There are 4 ways to turn a row about zero (a turn may also mirror it). The second row of each pair is the first, turned, with some noise. The first 28 pairs use one turn. New pairs use 2 turns, one after the other, and a turn may come again.
(in the rows, 128 means zero)
Known pairs, each followed by its turns in order:
[140 157 182 113 130 140]
[130 124 157 141 125 185] -> (1)

[130 126  68 133 133 142]
[113 129  70 123 111 131] -> (0)

[120 208  94 120 133 144]
[181 120 173 134  75 136] -> (3)

[140 109 159 127 129 167]
[142 158 107 140 161 127] -> (2)

[133 102 129 177  73 125]
[106 108 145 171  73 127] -> (0)

[137 136  51 133 123 138]
[103  87  96 110  94  89] -> (2)

[142  90 143 153 119  98]
[163 112 144 155  96 116] -> (0)

[152 176 151 144 158 162]
[156 178  93 130  95 141] -> (2)

[135 127 178 129 151  92]
[ 79 131 159 115 109 155] -> (1)

[110 117 185 129 122 131]
[137 149 184 132 125 129] -> (0)

[129 112 126 120 204 129]
[124 196 131  98 127 100] -> (3)

[ 64 114 110  76 116 128]
[127 172 113 150 154 191] -> (0)

[144 159 120 123 117 147]
[124 130  91 122 111 145] -> (2)

[125 121 137 118  93 134]
[119  95 135 133 139 135] -> (3)

[181  98 131 170 101  95]
[103 118  57 132 123 166] -> (3)

[121 150 138 164  99  73]
[101 142 130  67 162 140] -> (1)

[156 109 118 150 112 114]
[137 100 122 142  98 122] -> (0)

[127 123 125 132 131  85]
[131 109 160 141 115 127] -> (2)

[ 87 139 166 185 109 147]
[107 144 146 148 201 144] -> (1)

[133  97 151 141 135 136]
[105 154 138 152 123 126] -> (1)

[143 114  48  54  90 125]
[217 126 106  91  82  78] -> (1)

[128  99 124 113 127 115]
[112 119 144 142 144 114] -> (2)

[ 99 149  79 101 131 121]
[160  86 121 109 131  97] -> (1)

[137 161 150 117 144 137]
[116 142 161 125 108 141] -> (3)

[149 170 104 111 132 139]
[151 120 145 104  86 139] -> (3)

[198 189 108 120  58 102]
[125  64  77 171  83 187] -> (2)

[153  83 128 122 131 127]
[102 123  98  99 141 118] -> (3)

[121 132  48 170 128 124]
[103 126  51 157 104 106] -> (0)

New pairs. What belongs after each?
[153 134 162 131 128  76]
[154 101 117 178 149 134] -> (3) (1)

[161 129 136  74 147 118]
[ 83 162 125 127 144 157] -> (3) (2)

[101 132 123  95 107  95]
[114 155 116 140  96  96] -> (0) (3)

[167 137 121 160 123 133]
[114  97 158 134 155 129] -> (0) (2)

[ 84 133 124 124 130 138]
[167 128 141 129 123 107] -> (1) (0)

[138 180 106 127 114 151]
[122  97 164 136  94 152] -> (3) (0)

[ 98 188 150  67 158 158]
[138 119 225 115 157 127] -> (3) (0)

[155 189 103 128 124 175]
[191 128  93 106 142  93] -> (2) (1)

[ 99 119 140 157 174  99]
[135  82 120 139 155  83] -> (0) (0)

[105 135 128 108 114 127]
[116 151 127 111 126 110] -> (0) (0)

[ 56 208 150 156 126 135]
[102  61 191  66 110 124] -> (2) (3)

[183 133 140 139 132 121]
[129 119  86 153  94 134] -> (2) (3)

[ 48 208 134 144 137 208]
[134  82 230 186 103  72] -> (3) (0)

[125 142 205 147  73 128]
[120 133 120  39  92 110] -> (2) (0)

[108 109 134 138 142 137]
[116 110 138 118 108 144] -> (2) (1)

[159 167 114 130 102 144]
[115 114  95  85 112 137] -> (1) (0)

[148 119 128 108 175 133]
[145  97 111 100 147 148] -> (0) (0)

[122 139  81  83 142 138]
[107 120 134  79 140 167] -> (3) (3)

[141 152 160 112 129 137]
[139 147 127 165 137 143] -> (1) (1)

[169 114 120 133 132 134]
[154 101 134 128 114 108] -> (2) (2)

[127 114 163 156 134  94]
[168 120 144 163 125 141] -> (0) (2)

[142 131 171 135 115 118]
[105 134 123 132  90 118] -> (2) (3)

[140 129 108 149 132 121]
[141 105 126 145 113 136] -> (2) (0)

[108 119  88 106 128 139]
[152 134 140 125 172 123] -> (2) (3)

[117 142 104  98 169 138]
[116 132 133 163 112 173] -> (3) (2)

[189 135 113  89  89 106]
[114 156 105 159 181  78] -> (2) (1)

[126 126 129 114 116  78]
[ 94 134 136 135 142 161] -> (1) (2)

[178 134 156 132  48 141]
[126 114 176 106  46 136] -> (1) (3)

[125 142 136 164 113  88]
[ 86 159 142 107 124 131] -> (1) (2)

[130 109 154 132 120 170]
[119 143 122 129  82 107] -> (2) (2)

[131  79 131 141 156 113]
[106 127 140 104  79 120] -> (3) (2)

[155 140 120 109 109  84]
[100 150  85 133 143 110] -> (3) (2)

[131  57 160 110 100 122]
[168 167 130 110 127  67] -> (2) (0)

[143  96  88 129 143 135]
[167 123 117  93 139 142] -> (3) (3)

[148 128 129 135 147  98]
[145 105 142 131 151 114] -> (1) (3)

[154  86 118 107 167 142]
[133 163 120  91 172 120] -> (1) (1)

[ 54 112 116 183 134 123]
[180  97 129  94  73 158] -> (0) (2)

[ 48 117 127 168 156 159]
[140 101 137 173 142  48] -> (3) (0)

[114 114 113 187 117  99]
[102 156 107  87 166 121] -> (0) (1)

